Each new row is followed by its nearest point in the smallest flat space through zero that holds the last named rows.

z_189:
-4 31 27 50 -36 5 7 -10 -16 74 26 2 -5
-1 12 49 24 14 16 29 -17 9 -17 45 42 28
40 35 -5 85 37 16 5 85 -13 46 -8 -13 -38
New rows:
-23 -28 -11 32 17 38 -1 5 35 28 18 21 -14 | 5 9 10 20 6 6 7 9 -1 8 9 6 -1
-19 1 8 37 -17 -25 -23 30 15 18 14 -31 10 | 3 10 -1 18 -8 0 -3 9 -7 28 -1 -8 -10
-36 9 26 -26 -12 -38 30 -39 17 38 31 27 31 | -22 3 29 -8 -33 -1 9 -51 0 12 29 18 23

z_327:
3 5 71 -8 49 -11 -19 18 -13 7 8 -48 -5
6 17 44 -14 5 15 3 -28 -10 -80 14 -7 9
20 -46 2 -1 8 31 1 31 -7 3 -45 -7 -37
New rows:
13 21 9 -21 -47 -7 24 12 -19 -23 -5 -14 1 | 2 3 2 -3 -6 7 4 -10 -1 -25 2 5 2
4 26 -43 17 -1 43 24 3 -47 15 -42 -7 73 | -2 -3 -25 4 -16 2 6 -4 5 4 -3 15 1
1 -34 22 -25 -29 -29 -28 -4 9 40 -11 -24 0 | -1 -5 4 3 13 -9 -7 16 0 32 -3 -12 -5
16 43 30 -22 -37 -19 16 -28 -45 17 -2 -6 51 | -11 28 10 -2 1 -18 -2 -19 2 -8 28 -1 22
29 -18 14 25 31 21 31 -4 -6 58 -26 34 -15 | 6 -24 -10 4 5 5 -2 24 0 32 -22 -4 -18
-36 30 -4 -11 -16 24 22 -11 -11 17 7 -22 -11 | -4 8 -3 1 -2 -7 0 -5 2 3 8 2 7

z_62, 3 rows:
-10 -16 -79 40 16 14 14 7 39 -29 0 -41 -7
11 -67 -45 -10 3 -47 24 -47 32 1 29 4 33
-5 -21 -66 -28 -14 -3 14 -29 33 -18 -22 -1 38
New rows:
-35 29 14 16 -17 -3 -33 -6 39 -5 -33 19 34 | -5 18 -5 -19 -12 14 -4 1 -1 -5 -24 5 10
-17 25 -11 29 39 -14 -9 -40 -3 -40 33 -15 -31 | 0 -9 -10 32 15 -1 4 10 6 -3 18 -18 -17
4 29 -18 41 15 13 34 30 15 -14 18 -6 27 | -5 3 -21 25 10 12 2 13 10 -11 1 -20 -13
26 -6 -14 -19 17 37 31 -28 -26 31 -11 8 29 | 1 -3 -4 -21 -10 -4 1 -12 2 1 -9 10 16
-29 29 -25 -21 -17 20 -13 -22 -38 33 -5 -18 33 | -5 16 -5 -24 -14 12 -4 -3 -1 -4 -25 8 13
31 -27 32 -31 -37 -27 -27 14 -24 -21 -38 -23 30 | 2 5 16 -30 -14 -4 -3 -11 -9 7 -11 20 16

z_691 (3 x 13):
-16 31 -18 1 -64 60 -54 12 24 3 -13 -8 7
16 -8 -27 20 -42 20 7 -23 -29 41 -11 -14 -30
15 33 19 -25 -49 21 -3 -38 -23 1 -34 -41 -22
New rows:
-15 8 -49 -4 17 4 -8 -1 -22 8 0 -19 -29 | 4 -7 -12 10 -9 5 3 -4 -8 15 0 0 -9
31 -20 11 37 -34 -2 -32 -24 39 0 12 17 -9 | -3 -2 -15 11 -15 15 -11 6 4 11 2 4 -1
-19 10 -23 16 11 26 -11 -20 8 8 -13 21 2 | -5 -2 -13 10 -11 13 -11 8 6 7 3 6 2
-3 27 4 18 29 -8 21 -16 29 -17 15 16 0 | -4 -3 8 -4 22 -14 4 7 7 -12 7 7 9
-5 -10 13 -26 -24 10 16 36 -18 27 -14 -7 -46 | 8 1 -4 2 -16 6 5 -13 -13 12 -8 -10 -13
-4 10 -8 17 11 30 20 5 11 -7 -28 -57 -10 | 3 9 3 -6 -15 7 -2 -9 -5 1 -9 -11 -6

z_296, 3 rows:
-60 -28 -21 -11 41 11 -19 21 -18 15 30 -40 -13
4 30 13 24 22 -11 11 -24 -5 -14 2 6 -11
24 -14 -13 3 -4 -6 7 -18 -27 -5 6 0 12
New rows:
3 4 19 50 -2 24 3 -6 -6 3 25 17 -23 | 0 17 8 13 13 -6 5 -12 -2 -7 1 3 -7
-4 4 6 5 -1 0 6 -18 14 5 -14 12 -24 | 0 15 10 6 1 -2 3 -2 10 -3 -5 6 -5
-22 4 -48 54 -28 59 -20 6 -19 -21 -51 -22 -1 | -4 -8 -5 -5 -2 3 -3 5 -2 3 2 -4 2

z_298 (3 x 13):
0 4 -26 -71 30 13 -28 -3 13 24 18 17 15
-21 -32 3 -4 68 47 -30 -14 20 -16 -76 -36 3
8 29 15 -3 27 4 19 11 -27 -24 5 55 -7
New rows:
-10 52 -25 -18 -16 -59 -22 10 10 12 3 -41 -8 | 2 -4 -13 -10 -27 -13 -6 -2 10 21 23 -13 5
14 -19 27 -12 -15 16 -14 -3 0 -4 4 12 -6 | 0 1 -1 -3 2 0 0 0 0 0 1 2 0
3 -14 -15 6 21 -1 3 -26 12 -29 -14 -19 -34 | -6 -10 5 11 12 10 -4 -3 4 -8 -23 -14 -2
38 -1 1 16 4 -24 -9 2 -13 2 -21 19 -41 | 2 6 9 14 0 -2 11 3 -10 -11 -2 10 -5
17 22 -14 7 -13 -27 -1 -3 -12 -12 -1 1 1 | 4 6 3 8 -13 -9 9 3 -6 -1 12 7 -2
10 0 17 -2 -10 7 -19 -11 25 -4 -2 20 -8 | 0 1 -1 -4 3 1 -1 0 0 0 0 2 1

z_871 (3 x 13):
20 40 13 -19 -30 16 27 -21 -9 -6 -5 10 -5
-57 -1 -26 -4 17 18 -23 -7 31 -7 40 57 38
4 5 -10 22 -4 -11 -28 -43 -12 -8 4 -28 -73
New rows:
18 -21 39 -2 33 17 -22 0 -24 -5 0 24 14 | -2 -8 0 0 5 -2 1 12 2 3 -1 1 12
-14 -1 -14 -15 -11 -3 -9 -11 -28 15 -16 10 12 | -2 4 0 -2 -2 3 2 -2 1 -1 2 5 4
-39 -44 -10 -29 3 32 49 23 -12 4 -22 19 -34 | 0 -4 2 -3 2 0 4 10 2 2 -2 3 13
11 27 24 -33 -26 -24 1 6 6 -23 23 20 8 | 5 22 6 -14 -15 12 16 -7 0 -3 1 16 11
-13 3 -23 18 48 15 14 23 24 -4 -44 -23 46 | -5 -24 2 0 16 -6 2 34 6 8 -5 0 34

z_206 (3 x 13):
45 -18 -34 -6 -5 15 -29 -2 0 61 10 -12 -28
16 -16 16 31 -2 16 -65 20 -9 3 3 17 -24
16 -37 51 7 11 37 -38 34 29 34 56 30 15
New rows:
16 -11 -33 23 17 22 -5 -13 -21 10 -1 33 5 | 12 -4 -8 4 -2 3 -16 1 -4 11 -2 -2 -12
-21 -19 30 -14 -34 -29 -13 -13 2 -30 -1 30 -40 | -11 4 14 15 0 -3 -14 6 -8 -25 -9 8 -2
1 34 38 -41 -3 2 22 -10 17 7 37 5 -39 | -2 -4 7 -12 4 4 19 1 13 10 15 1 15

z_12 (3 x 13):
-23 21 -37 -12 6 -1 3 13 36 -9 6 -26 -47
4 14 -47 -19 -1 2 -27 25 -23 56 17 1 -30
-29 3 3 16 10 14 30 65 19 13 2 22 -32
New rows:
-7 -16 8 34 25 -2 -31 0 -10 -36 -37 -11 1 | 0 -4 14 5 0 -2 7 -12 7 -19 -5 -2 11
38 -3 -33 5 28 32 22 -36 2 -27 -7 -37 1 | 3 5 -8 -9 -2 -8 -7 -32 12 -23 -2 -23 1
-36 -12 41 19 7 9 -21 -5 -1 -8 -11 -1 -32 | -8 -2 11 8 3 2 13 8 11 -11 -4 4 -1

z_756:
-9 39 -26 3 -24 13 -37 -20 6 -10 -33 -55 -36
26 62 3 -20 -5 26 -1 -25 -19 -16 -28 -69 -50
31 75 4 9 31 41 -18 7 -7 -14 -18 -54 -22
New rows:
-19 19 24 18 5 32 29 -9 -28 39 25 -37 7 | 17 16 12 -6 13 10 11 1 -9 -3 1 -9 -5
-59 -22 -6 -5 -13 16 -40 30 -19 -26 -1 -10 16 | -21 -8 -20 16 -11 -5 -26 3 16 3 -6 4 7
-4 -55 20 24 -1 -2 -22 4 -9 8 1 14 44 | -14 -29 -3 12 3 -12 -3 13 11 8 13 33 25
10 -10 -2 45 2 12 -17 26 -2 12 -10 -46 1 | -2 20 -10 17 9 12 -23 9 9 -2 -7 -12 2

z_495 (3 x 13):
13 -21 -9 17 37 -24 7 34 35 17 -8 19 28
-43 -58 2 13 -3 -9 44 21 55 -4 -28 16 8
-24 -18 16 18 37 22 -20 27 16 29 -29 -16 -8
New rows:
34 35 -28 29 -17 -1 5 15 36 5 -31 -4 3 | 13 0 -6 3 11 -11 0 8 6 4 3 8 12
0 -33 -15 -29 3 -4 38 4 -34 -11 -23 -13 13 | -8 -9 -2 -2 -13 -4 15 -4 7 -9 -1 5 0
2 -29 -21 1 -32 -21 -35 9 27 12 -5 38 15 | 4 -12 -7 4 3 -16 15 9 17 -2 0 14 14
28 -27 18 19 -36 23 21 12 -19 19 -7 -3 -33 | -14 -3 5 -2 -10 10 2 -6 -3 -3 -5 -6 -10

z_416 (3 x 13):
23 56 -3 3 -46 -29 -18 13 65 -30 36 -28 -23
54 -56 -7 -6 -7 -61 -10 -6 -10 65 4 -30 -4
-16 23 -40 -36 -45 -19 -37 19 52 39 13 18 -7
New rows:
31 9 -17 -6 -7 4 -5 -10 -19 -11 59 19 6 | 7 5 1 2 -5 -6 -1 1 7 -4 5 -7 -3
-5 -5 8 2 -54 0 -2 20 -2 22 -11 45 -2 | -14 1 -16 -16 -10 0 -12 6 9 20 -2 14 2
3 -40 3 2 -54 -6 13 -22 11 -12 12 4 18 | 10 -4 -1 0 -4 -11 -3 0 3 7 3 -7 -2
13 -32 13 15 -32 48 -5 19 -2 -25 3 -1 -56 | 2 9 8 8 3 5 5 -1 0 -18 2 -5 -2
8 -59 7 13 -18 18 12 39 16 15 -20 -2 -39 | 8 -17 -2 -3 2 -10 -1 -2 -8 17 -3 -2 2
